The rows of a group lie close to one hidden flat surface of 14 dimensions, which passes through zero. Surfaces can cross.
(in the rows, 128 means zero)
Known rows, each followed by its group:
[126  93 118 136 118 106 134  95 141 137 113 133 130 158 138 109 167 126
 182 122 149 113  88 141 138]
(3)
[ 94 118 126  90 143 118 130 118 138 142  94 127 132 104 113 149 145 123
  97 155 169  93 119 170 146]
(0)
[117 121 132 130 146 163 141 137 181  93 120 121 130 140  92 132 126 135
  82 121 142 168  89 102 142]
(1)
[159 123 117 182  55 109 128 116 169 125  94 101 116  91 168 127 121 116
 121 183  94 137  47 109 110]
(0)
[139 174 134 139  97 101  81 161 142 117 142 133 116 134 119 107 137 147
 161  94  94 130 154 117 119]
(2)
[142  91 125 142 145 111 152 138  73 131 128 108 133 151 142 117 111 103
 144 133  92 140 151 136  99]
(0)
[ 76 131 140 145 130 149  83 122 153 115 122 166 120 150 154 104  84 135
 152 128 137 144 145  87 127]
(1)
[ 86 116 116 123 144 121 150 141 119 131 132 181 156 163  97 155  99 115
 121 108 137 106 121 185  95]
(3)
[142 104 192 141 157 157 128 133 140 139 128 147 141 131 121  96 130 153
  99  91 123 139 139 128 136]
(2)
[ 97 107 126 106 160 158 128 123 145 120 121 146 132 164  85 129 140 143
 111  99 165 121 133 140 153]
(0)
[ 89 133 143 175 104 149  76 123 190  95  91 172 120 163 124 115  98 138
 130 127 133 152 143  81 129]
(1)
[152 110 130 143  46 161  61 155 122 167 113  88 105 112  91 112 128 164
 104 121  92  89 181 152 158]
(0)
[108 142  96 152  94 104 127 110 172  90 102 126 132 137  81 180 145  92
 147 151 136 125 107 135 111]
(2)
[153 156 121 169 103 125 134 162 132  90 117 147 103 140 102 117 108 164
  95  94 125 108  87  98 138]
(3)
[ 98 113 128 100 123 165 121 126 186 136 169 116 150 127 116 130 129 125
 144 124 128 177 102 137 125]
(1)
[130 132 106  94 130 120 155 120  84 150 160 130 149 104 108 170 140 109
 124 156 140 117 158 160 102]
(0)
[154 137 157 155  90  84 144 142 131 117 133 156 137 105  96 136 140 141
 140 125 130 118 105 128 102]
(1)
[131 109 139 111 111  95 125 146 162 134 126 135 156 152  84 155 149 128
 148 135 142 145 128 153 121]
(3)
[ 61 133  97  36 154 106 144 146 127 130 161  91 108  88 124 142 115 150
 167 126 213  80  62 153 183]
(0)
[136 135 151 126 166 101 164 138  85 133 138 140 124 116 171 107 108 132
 145  96 133 103 107 141 133]
(3)
[153 154 139 120 119 115 105 159 132  99 143 122 119 138 138  88 161 137
 143 114  77 169 176 112  98]
(2)
[101  84 130 131 127 158 118 127 115  94 103 120 103 137 126 113 101 145
 101 161 144 115 149 105 128]
(0)
[114 157 115  93 117 105  91 176 107 161 158 138 131 145  92 126 116 150
 162  96 143 135 171 120 146]
(0)
[127 119 115 172  97 151 134  87 160 113 135 180 145 161 122 139 135 120
 133 134 118 139 104 120  85]
(0)
[139 121 140 127 119  95 127 173 141 105 110 107 114 138  89 115 134 148
 129 112 129 128 108 130 139]
(2)
[140 162 107 152 125 136  98  99 150 127 105 149 118 145 123 108 175 123
  93 128 103 128 122 109 105]
(1)
[132 136 145 131 127  72 128 131 116 122  96 131 123 121 148 123 150 114
 153 127 116  93 137 168 116]
(3)
[ 78 170  99  96 185 139 133 117 127 131 120 116 124 108 142 134 131  92
 112 106 133 116 126 159 141]
(3)
[146 124  64 155 133 154 146 137  93 199 130  76 143 147  93 123 135  80
 106  89  71 178 109 139 135]
(3)
[124 146 103 133 129 156 154 103 120 111 151 113 128 107 103 141 163 108
 121  93 110  99 123 171 120]
(3)
[148  98 186 119 105 111 102 190 135 134 108 116 136 133 103 113 124 154
 127 110 107 135 191 164 141]
(1)
[ 98 120 195 114 252 158 144 132 109 120 165 142 137 156 121  95 100 132
 143  43 143 149 159 120 148]
(2)
[150 127 124 150 110 152 112  92 124 148 117 127 131 124 118 151 147 120
 118 137 126 106 161 133 140]
(2)
[112 114 105 158  85 122  87 150 152 153 101 161 140 192  90 116 121 130
 131 107 103 136 129 143 117]
(1)
[158 136 178 145 120 159 119 136 168 139 113 135 145 103 112 143 118 146
  85 135 148 184 158  76 164]
(2)
[134 178 107 134 131 142 112 138 140 112 125 123 117 126 129 142 114 130
 105 129 133 158 136  74 154]
(2)
[107 176  97 105 106 127  63 147 159 167 109 106 113 124 110 108 159 133
 145  86 123 121 150 143 185]
(3)
[159 126 147  98 138  86 170 157  89 149 125 111 146  79 126 154 124 124
  99 176 142 157 132 121 120]
(0)
[ 91  77  96 127 123 128 118 137 127  74  85 114  98 175 102 111 121 132
 120 154 140 122 131 115 120]
(2)
[180 152 100 133  51 140 104 170 135 146 142 135 117 132 122 101 140 183
  93 118 107 139 113  99 142]
(2)
[111 122 108 108 164  66 148 138  57 189 127 132 127 130 169  98 113 116
 157 132 137 112  90 139 120]
(1)
[156 145 119 168 114 131 133 123 110 108 148 121 123 123  88 131 139 120
 123 132  98 160 139  77  96]
(1)
[130 114 127  91 174  96 145 120  98 126 119 140 132 168 131 120 162 131
 159 127 176 131 154 117 149]
(0)
[102  94 142 112 166 125 161 150  98  42  93  75  95 107 131 144  94 116
 103 169 139 108 156 132 125]
(1)
[144 154 135 129 102 129 126 157 155 101 120 123 130 114 111 160 125 133
  98 119 107 105 138 171 131]
(1)
[152 143 156 134 148  85 145 162 140 132 100 123 137 133 104 132 150 124
 118  78 114 108 109 179 143]
(0)
[165 157 111 144 140 149 111 107 106 101 124 135  89 151 169 105 127 163
 115 124 141 101 143  61 162]
(3)
[ 95 155 177 148 140 124 127 190 153 137 119 154 142  85 126 116  60 123
  76 108  99 173 104 123 108]
(3)
[145  93 117 105  97 140 142 121 140 123 149 139 137 149 133 105 177 149
 139 135 126 144 121 144 108]
(2)
[ 89 149 136 109 161 122 152 142 141 137 185 136 161 111 115 149 100  95
 156 112 117 179 109 142  89]
(0)
[180 106 113 120 111 137 156 104  97 144 147 117 139 140 107 152 172 133
 127 128 134  98 146 158 133]
(3)
[111 109 118 158 126  96 119 159 140 128  61  91 115 141  81 134 104 108
 105 143 122 135  91 120 138]
(2)
[113 101 118 153 110 137  78 138 103 190  93 144 122 157 152  87  84 135
 115 145 118 150 148  87 140]
(1)
[108 124 102  97 140  91 144 175 107  90 132 112 111 149  89 128 127 138
 127 111 125  90 104 172 113]
(1)
[121 131 100 100 123 118 132 150 106 116 153 112 104 121 163  92 120 146
 137 135 118 118  98 123 116]
(2)
[129 115 148 111 146 116 137 110 117  86 143 156 115 141 170 133 111 157
 150 161 174 102 131  97 122]
(3)
[148 148 155 119 162 158 156  85 168 140 143 155 169 123 150 166 162 103
 115  98 129 130 136 181 137]
(1)
[116 143 116 106  71 109 113 153 130  90 144 136 108 106  80 152 131 165
 139 143 160  79 137 137 126]
(0)
[131 153  71 108 136 108 116 118 123 186 150  98 148 158 121 141 160  85
 180 107 108 159 127 144 136]
(3)
[121  98 146 144 140 121 128 124 118  95 111  92 116 136  59 155 133 116
 147 120 138  97 165 145 140]
(2)

New rows. What belongs after each?
[162 140 153 124 133 105 146 155 126 135 128 119 134 116 101 143 141 141
 123  98 137 126 128 137 156]
(2)
[184 138 186 107 136 164 145 119 127 114 200 137 141 114 107 135 161 177
 160  66 163 123 180 120 174]
(1)
[109  65 131  94 168 148 139 114 115  92 122 130 120 182 117 129 127 151
 132 148 186 120 149 109 145]
(3)
[173 131 140 132 153 131 134  94  94 205 119 143 154 121 160 109 174 107
  91 132  92 139 147 147 108]
(1)
[100 138 157 125 142 121 156 133 149 121 111 133 122  72 151 105 128 130
 117 102 145 103  67 158 145]
(3)
[ 82 109 132 109 103 133 144 166 134 121 117 137 126  87 111 144  77 150
  80 154 160 102  91 155 128]
(3)
[165 125 134 162 152 162 146 109 117 116 125 135 135 151 118 131 136 118
  86 120 104 150 147 105 115]
(3)
[132 167 117 146 100  55 129 143 168  62  79 159 110 136 112 147 150 131
 127 154 149 116  92 104 107]
(0)
[120  95 164 116  95 142 122 134 116 188 148 152 159  87 131 134  99 135
 117 158 128 140 156 152 105]
(0)
[140 119 104 107 127 123 175 183  75 162 137 155 152 137 141 144  71 140
  87 138 148 158 121 122 134]
(2)
[127 145 107 143 144 146 105 107 127 114 109  76  98 109 155 109 134 102
 103 160  86 140 130  95 118]
(2)
[ 93 192  77 111 121 122 106 117 151 104 180 143 129 141 120 166 121 111
 174 124 126 124 126 123 101]
(3)
[147 106 179 132 147 128 145 112 122 124  99 160 134 133 149 131 127 150
 137 108 180  95 157 137 175]
(1)
[169 111 188 177 106 101 158 111 143 111 121 153 151 118 103 157 139 129
 177 121 162 145 143 102 141]
(1)
[133  85 168 118 113 115 137 160 129  73 113  89 120 108  98 142 125 134
 131 151 123 120 175 157 121]
(1)
[178 155 139 111 117  89 136 137 128 139 143 106 126 100 148 136 147 145
 150 136 140 129 111 112 152]
(3)
[120 181 105 119 128 118 109 150 149 146 138 135 137 131 117 146 117 120
 126 109 118 148 120 124 136]
(3)
[143 187 154 132 128 109  85 125 159 136 124 140 130 108 162 120 143 129
 152 117 117 150 167 102 146]
(2)
[129  69 121 143 115 107 130 137  84 109  72 104  94 143 164  98 102 133
 120 173 123  98 128 120 127]
(0)
[105 146 128 106  94 107  94 141 165 161 117 109 121  78 145 125 118 137
 138 159 148 131  96 118 153]
(0)
[138  50 137 141  95 182 141 102 134  99 131 129 138 141 103 115 161 132
  92 167  99 145 151 145  73]
(2)
[ 67 161 126 135 133 115 115 117 167  77 131 155 122 127 152 138  99 105
 169 134 129 125 116 127  96]
(1)
[101 109 130  99  87 140 107 170 154 123 131 105 110 100 130 118  88 168
 113 152 146 126  94 122 152]
(1)
[ 93 110 128 124 140 188 107 108 189 107 135  79 108 126 120 104 133 133
 136 105 132 136  91 120 166]
(0)
[100 134 124 108 161 131 133 156 107 159 134  99 122 105 153 104  88 119
 126 116 125 156 109 116 150]
(3)
[146 114 135 133 115 108 113 152 110  93 136 101 107 141 124 114 113 143
 156 148 116 144 154  82 120]
(3)
[136 117 113 138 137 166 123 120 116 125 124 129 129 154 111 135 120 125
  92 134 116 144 158 106 123]
(3)
[103 136 105 137 131 121 128 123 164  92 113 154 127 165 107 144 124 124
 126 132 145 127  95 118 115]
(3)
[140 169 138 144 116  93 120 132 129 101 135 159 134 128 125 141 140 115
 145 136 104 141 166 118  84]
(0)
[133  84 109 149 129 151 118  90 153 154  75 116 130 167 125 105 172 112
  96 146 116 140 103 133 131]
(2)
[130  78 160 150  96 154 137 134 116 133 122 159 133 129  78 144  96 167
  97 118 161  74 129 153 143]
(2)
[137 159 134 132 105 111 127 113 134 137 131 162 154 114 135 173 133 110
 150 138 139 130 172 139 124]
(2)
[166 126 165  74 153 119 188 114 134 113 199 158 160 120 120 177 154 162
 150 118 193 106 107 150 136]
(3)
[102  91 160 142 115 205 132 120 150 118 165 128 132  85 132 113  76 142
  79 163 113 170 102  91  92]
(2)
[140  81 169 102 169 125 134 107 139 154 109  59 137  93 158 101 168  98
 148 165 125 194 146 113 147]
(3)
[116 122  93 143 185 139 158 118 102  86 108 122 103 166 145 122  97 118
  98 139 140 129  92  79 131]
(3)
[100 122 114 119 115 150 142  96 130  50 123  92  78  85 120 111 173 142
 142 116 153  50 110 156 144]
(3)
[111 159 105 150 116 134 111  93 156 128 110 125 112 120 137 101 179 109
 154  83 113  99 106 155 142]
(3)
[119 110 126 131 187 108 158 113 127  75 110 162 134 198 121 144 127 119
 129 132 155 126 114 118 108]
(3)
[ 93  99 135 128 134 120 119 117 112 165 140 134 133 131 156 100 109 115
 160 128 106 113 107 163  95]
(2)
[110 109 109 114  77  93  99 133 111 163  97 124 109 107 172 113 112 140
 148 171 141  77 114 150 137]
(1)
[136 136 128 133 106 143  93  93 147 146 130 136 121 117 151 108 152 140
 147 140 135 132 138  97 140]
(1)
[142 139 132 127 149 177 123 133 161 149 131  93 124 121 115 113 133 148
  89  80 131 142  92 119 191]
(0)
[129 117 143 114 130  92 140 146 151 194 130 123 159 125 138 122 126 120
 161 116 135 168  74 144 146]
(0)
[103 114  93 132 125 129 110 125 109 161 106 161 135 181 115 128 118 125
 129 120 137 116 137 140 127]
(0)
[149 110 113 147 114 153 142  97  87 175 136 170 174 165  87 195 127 103
 132 117 146 116 205 161 132]
(2)
[162 182  76 127 118 159 144 129  65 138 195 146 119 125 139 149 103 150
 113 108 128 103 138  99 134]
(0)
[128  80 119  88 107 176 120  95 108 158 189 103 156 120 116 165 132 113
 154 191 124 160 203 132  98]
(3)
[154 123  96 151 112 138 119 136  99  97  78  91  96 133 112 137 129 125
  76 156 110 106 159 110 138]
(1)
[111 137 156 128 138 182 100 109 174  79 143  97 110 100 113 119 144 130
 119 121 109 137 162 116 128]
(0)
[143 129 107  95 142 174 131 132  88 119 153 124 130 137  99 173 110 144
  71 150 138 115 196 126 131]
(3)
[130 118 107 130  97 148 115 129 101 152 155 154 132 146 122 127 109 149
 136 126 134 119 145 117 126]
(0)
[120 138  98 115 118 135 132 114 130 134 139 127 136 117 129 163 122 115
 112 161 135 125 120 135 118]
(3)
[134 181 130 109 100 121 100 128 187 136 134 123 128  87 160 135 133 147
 150 145 169 168 109  67 179]
(2)
[142 123  87 150  86  82 127 149 102 154 101 118 130 135 141 160  85 104
 112 202 101 134 108 119  89]
(3)
